All rows are made from the same 13 directions, up to rounding. Whole rows:
In the rows, zero is written as 128.
[[115 178 161 149 124 102 130 144 101 185 131  78 134 130 119 102 187 150
   88 125 141 172 142 136 146]
 [ 79 130  73 127 152 118 136 102 108  78 155 169 100 138 115 129 173  95
  145  91 138 153 139  72 101]
 [194 158  80  79  89  76  55 123 132 115 132 127 163  85 126 163  74 122
  144 179 203 108 125 102 142]
 [127 124 141 163 138 123 104 137 141 143 150 139 190 115 135 111  53 127
  154 133 117 142 178 143 139]
 [150  88 146 159 125 146 153 149 120 131  96 156  89 134 127 138 174 176
  101 147 103 125 136 123 131]
 [179 122 104 112  95 147  84 105 140 127 123 161  70  92 111 102  88 145
  135 177 155 152 124 133 130]
 [143 128 105 125 126 153 102 100 126 182 121  99 100 117 122  97 146 146
  132 139 148 170  96 178  91]
 [108  78 137 190 134 162 165 169 130 138 128  75 113 112 182  98 185 131
  149 104 149  97 122 118 143]
 [174 124  99 167 157 120 100 158 129 109 109 123 165 142 175 129 110 110
  190 111 122  40 126 113  74]
 [163 141  99 144 122 112  73 136 115 147 108 144 112 146 110  98 129 134
  134 144 105 129 146 144 117]
 [132 121 103 162 120 107 142 163 113 143 133 108 192 121 133 148 164 123
  116 125 140 125 149 142 152]
 [123 121 149 133 137 150 144 122 122 137 119 126  89 122 140 117 162 147
  121 123 128 136 115 116 121]
 [105  68 108 150 114 141 131 129 121 151 130 113 157  90 127 148 143 141
   96 137 153 122 110 126 141]
 [144 118 146 118 124 180 164 104 113 137 115 147  72  80 142 128 182 155
   98 138 148 148  92 109 135]
 [ 90  64 159 173 117 197 168 143 170 101 134 128  49 143 127  60  86 116
  142 118  88 106 124 153 137]
 [151  75  73 109 124 113 123 124 152  72 105 174 122 176  97 192  93 131
  140 146 105  82 109 138  66]]

The start of a row, then its end:
[ 97 184 111  93 138 155 142  88 109 117 137 122 109 132 112  99 143  58
 106  81 110 100] => [ 64 130 102]
[107 120 133 150 146 150 155 120 105 137 150 167 187  80 144 137 140 120
 114 112 121 159] => [158 110 170]
[127 108  84 162 116 171 156 131 126  97 148 153  70  99 135  81 167 103
 149 120 147 151] => [138 118 147]
[108 138 141 138 164 120 196 139 132 100 149 159 132 166 139 148 178 140
 167 103 108 209] => [195 136 135]
[163 128 112 118 132 106 108 142 154 122 121 111 135 162 141 138 104 136
 186 140 134 129] => [144 161 103]
[139 106  93 149 142 115 115 161 117 119  85 115  79 196 134 120 202 130
 149 109  89  79] => [116 131  91]
[ 73 128 167 140 131 144 125 100 150 126 169 161  96 129  92  74  56 130
 130 129 104 206] => [177 134 144]
[112 104 111 133 164 123 108  95 144 158 153 105 162 118 149 144 108 160
 184 126 176 193] => [138 143  63]
[ 97 118 129 130 135 120 121 121 107 126 118 146 143 134 109 143 135 119
  86 114  98  93] => [113  99 124]
[101  73 102 122 105 109 114 132 169 120 143  67 116 140 122 142  94 139
 154 145 186 125] => [108 141 100]
[161 152 129  87 133 125 110  91 112 142 114 144 141  98 127 167 125 147
 105 145 152 125] => [ 90 110  97]
[ 98 132 166 138 127 137  85 102 113 201 137 136 161 100 101  93  86 149
  85 141  99 187] => [152 155 163]
[107 108 175 163 171 153 148 126 103 165 112 139 150 118 157 132 165 160
 110 104  92 129] => [132 110 120]
[188  91 127 169 138 124 120 164 122 151  93 153 181 126 152 164 134 173
 136 153 103 107] => [160 146 128]
[163 142 127 135 122 156  97 122 134 145 120 129  59 119 139  63 128 136
 161 142 132 153] => [132 145 127]
[103 126 135 127 120 128 168 148 143 129 135  94 107 167 121 115 163 123
 136 117 115 164] => [141 174 152]
[155 121 131 141 132 177 120 105 113 113 124 188  80  68 149  98 126 133
 129 137 136 121] => [123  76 135]
[143 118 108 144 114 162 128 134 141 134 134 112 145 105 139  99  95  94
 142 126 130  99] => [108 166 136]
[107 103 141 105 120 124 137 130 144 146 128 130 132 157 108 139 126 146
 126 140  95 188] => [158 182 171]
[130 137 104 143 168 121 136 133  80 123  98 149 132 145 151 150 225 123
 120  89 102  87] => [112  81  95]
[111 178 119  77 107 137 141 100 133  94 170 103 118  75 140 115 109  69
 134 115 198 122] => [ 91  90 158]
[132 120 127 142 160 172 147 108 117 139 146 176 164  80 166 122 134 125
 161 113 121 179] => [161 130 153]
[ 89 103 146 130 116  98 164 167 132 101 119 108  93 178 116 147 183 140
 108 121 112 120] => [144 109 161]
[150 144 166  87 150 152 150 104 144 116 128 145 124 112 164 149 106 139
 162 128 134 143] => [122 123 124]
[118 136 142 138 132 118 164 156 137 116 129  92 141 156 139 137 145 117
 133 109 125 102] => [124 137 123]
[111 161 176 119 163 152 147 106 139 144 135 109 132 143 145 108 102 121
 146  99 106 134] => [111 149  91]
[136 117 149 153 105 120  74 150 120 153  99  95 104 122 123  95 108 139
  91 144 124  50] => [ 99 100 129]
[138 157 128 123 144 128 153 130 125 110 125 143 121 157 128 130 148 116
 140 111 104 132] => [134 137 112]
[ 67  96 161 120 116  99 117 133 142 132 140  79 107 135 123 133 122 153
 114 133 160 134] => [129  92 146]
[ 95 127 159 125 135 108  78 124 107 158 130 125 120 108 140 104 138 149
 123 129 130 153] => [159  78 177]
[124 126 139 164 139 118  97 134 114 153 123 120 122 124 133 105 135 152
 125 129 131 127] => [141 103 111]
[ 94 142 149 155 118 126 101 104 124 185 154 103 116 107  90  80 107 156
  92 143 153 201] => [138 143 114]
[ 90 100 156  85 129 174 181  83 142  81 129 197  77 132  94 151 101 122
  89 123  83 136] => [101 117 130]
[157 150 106  78 127  83  56 112 149 122 115 123  71 181 113 121 102 149
 184 154 138 159] => [140 139  88]
[120 123 113 136 131  97 130 138 148  95 136 121 139 166 111 149  94 121
 143 125 132 103] => [132 125  82]
[ 90  73 175 117 128 176 143 115 142 140 121 150 161 110 130 135  65 120
  97 123  67  98] => [113 150 176]
[127 152 147 162 121  98  95 146 122 127 134 117 135 125 117 105  92 128
 111 134 138  91] => [142  87 118]
[130 173  94  94 107  94  71 116 118 128 142 120 120 121 112 103 118  97
 137 135 154 143] => [134 115 154]
[187 171 166 124 134 156 168 123 137 109 108 167 112 140 119 134  98 134
 113 138  91 104] => [112 152  90]
[125  99 148 158 134 209 222 141 147 106 122 137  81 141 143 100 156 110
 131 102  82 115] => [106 177 128]
[132 176 133 122 129 116 137 126 151 125 139 114 148 180  91 115  71 100
 132 119  95 130] => [127 193  86]
[129 133 172 137 152 138 114 114 107 182 108 143 112 129 131 113 159 179
 111 133  96 178] => [146 133 128]
[132 143 176  73 136 141 129  86 130 123 129 178 136  98 126 158  80 144
 110 144 116 153] => [128 107 150]
[116 190 125 116  90 104 134 133 142  98 161 125 130 143  74  98  70  75
 102 131 126 131] => [139 148 152]
[111 115 172 137 119 128  78 121 131 139 127 152  48 120 118  71 104 168
 128 154 119 169] => [170  88 164]
[130 141 105  98 108 103 104 134 110 107 127 164 157 118 114 145 122  95
 108 133 111 108] => [145 104 192]
[138 108 111 145 149 115 114 150 126 127  98  95 148 164 151 147 142 123
 146 108 114  45] => [ 94 125  73]
[144 133  94  86 104 137 132 127 108  63 111 177  48 114 131 129 184  94
 119 127 130  87] => [106  61 176]
[102 120  74 123 114 138 107 121 122 153 130  85  83 147 113  81 180 102
 136 112 134 153] => [102 169 127]
[ 96 175 118 119 146 143 121 119 129 121 156 109  77 145 149  47 152  76
 191  84 123 171] => [147 135 149]
[189 108 133 131 130 144 117 153 153 126  99 104  97 136 177 121 125 151
 190 145 139  94] => [120 147 112]
[132 123 138 119 158 118 170 128 139 126 127 135 214 153 136 199 111 136
 136 116 105 128] => [134 164  96]
[175 157 119 118  76  85 111 139 143 134 133 129 116 134  70 139  97 161
  98 191 161 179] => [155 163 135]
[120  98 105 138 112 163 109 105 129 172 115 116  54 139  92  80 153 150
 109 142 116 174] => [100 184 101]
[145 156 177 150 178 129 137 127 141 172 128 103 147 158 160 117 124 173
 181 118 118 186] => [160 172  72]
[125 131  82 152 124 119 131 135 114 165 132  88 203 130 111 143 145 106
 102 115 135 114] => [100 181  97]
[114 105  81 112 119 120 146 130 125 121 126 116  76 157 116 136 214 137
 140 127 145 181] => [129 146 132]
[163 240 126 102 129  48 109 148 106 112 119 105  74 191 112 117 200 133
 141 126 148 153] => [153 100 104]
[118 130  95 179 144  82  97 142 124 106 136 157 173 171  89 135  82 117
 127 120 100  98] => [161 115  65]
[103 118  65 139  93  83 123 134 106  89 131 142  52 150  65 135 202 135
  79 142 162 142] => [126  75 111]
[ 97  71 111 175 127 122 177 174 152  86 138 110  97 171 135 129 167 133
 161 115 132 130] => [160 128 127]
[143 143 156 121 150 149  98  95  83 173  91 166 132  99 127 131 149 151
  70 127  89 104] => [ 93  99 113]
[ 82 122 142  86 173 127  87  82 103 126 116 174 135 133 137 143 119 118
 128  97  80 112] => [118  72 123]
[166 168 134 162 139 113 145 176 119 108 116 137 132 161 147 110 159 114
 154 114  96 102] => [167 128 138]
[120 143 168 121 146  98  82 120 137 142 136 115 157 123 145 128  66 147
 151 134 141 126] => [149  97 118]
[171 172 184 120  91 109 135 152 133 128 138 129 131  85 133 128 103 154
 106 173 166 152] => [167 106 201]
[124 141 104 105 109 119 180 143 112 123 103 114  95 182  90 153 226 119
  78 118  98 132] => [ 97 169 133]
[112 125 104 112 137  96 100 139 116  98 114 151 120 170 123 136 146 106
 141 110  90  97] => [144  97 141]
[151 126 117 117 129 113  75 139 118 134 107 133 152 123 150 129 114 117
 145 131 113  80] => [130 111 151]
[137 118  83  81  87 158 163 118 130 122 131 135 123 108 107 143 159  95
 104 139 132 156] => [101 184 187]
[ 99 104 139 123 172 104 118 117 134 144 131 112 134 156 154 153 152 171
 178 116 140 182] => [156 118  94]
[139  76  64 127  83 116 165 154 147  70 131 140 151 130  98 189 120 105
 105 149 150  81] => [111 138 138]
[119 178 160  73 131 140 128  97 121 128 138 102 118  91 154 120 123 101
 124 112 160 111] => [ 84  93 145]
[189 162 143 132 105 125 167 179 142  95 107 136 139 160 126 134 114 105
 125 137  88  73] => [138 167 155]
[112 130 137 175 174 121 118 142 110 119 129 175 152 151 145 108 132 123
 158  97  72 126] => [187  98 124]
[127 147 124 141 133 128 147 118 110 160 125 119 147 133 104 138 159 139
  88 124 124 149] => [110 156  93]
[ 90 146 146 182 157 147 173 142 123 146 146  85 151 143 142  93 152 105
 130  80 115 120] => [122 148  94]
[141  72  75 145 135 136 148 135 136 149 123 101 172 129 145 172 165 147
 153 131 154 143] => [114 180  92]
[140  73 116 106 122 166 114 113 124 127 101 171  94 106 139 135 140 140
 127 143 104 121] => [114 123 161]
[103 162 132  76 135 123 142 101 133 148 129 110 126 176  97 134 139 115
 119 112  96 177] => [111 191 117]
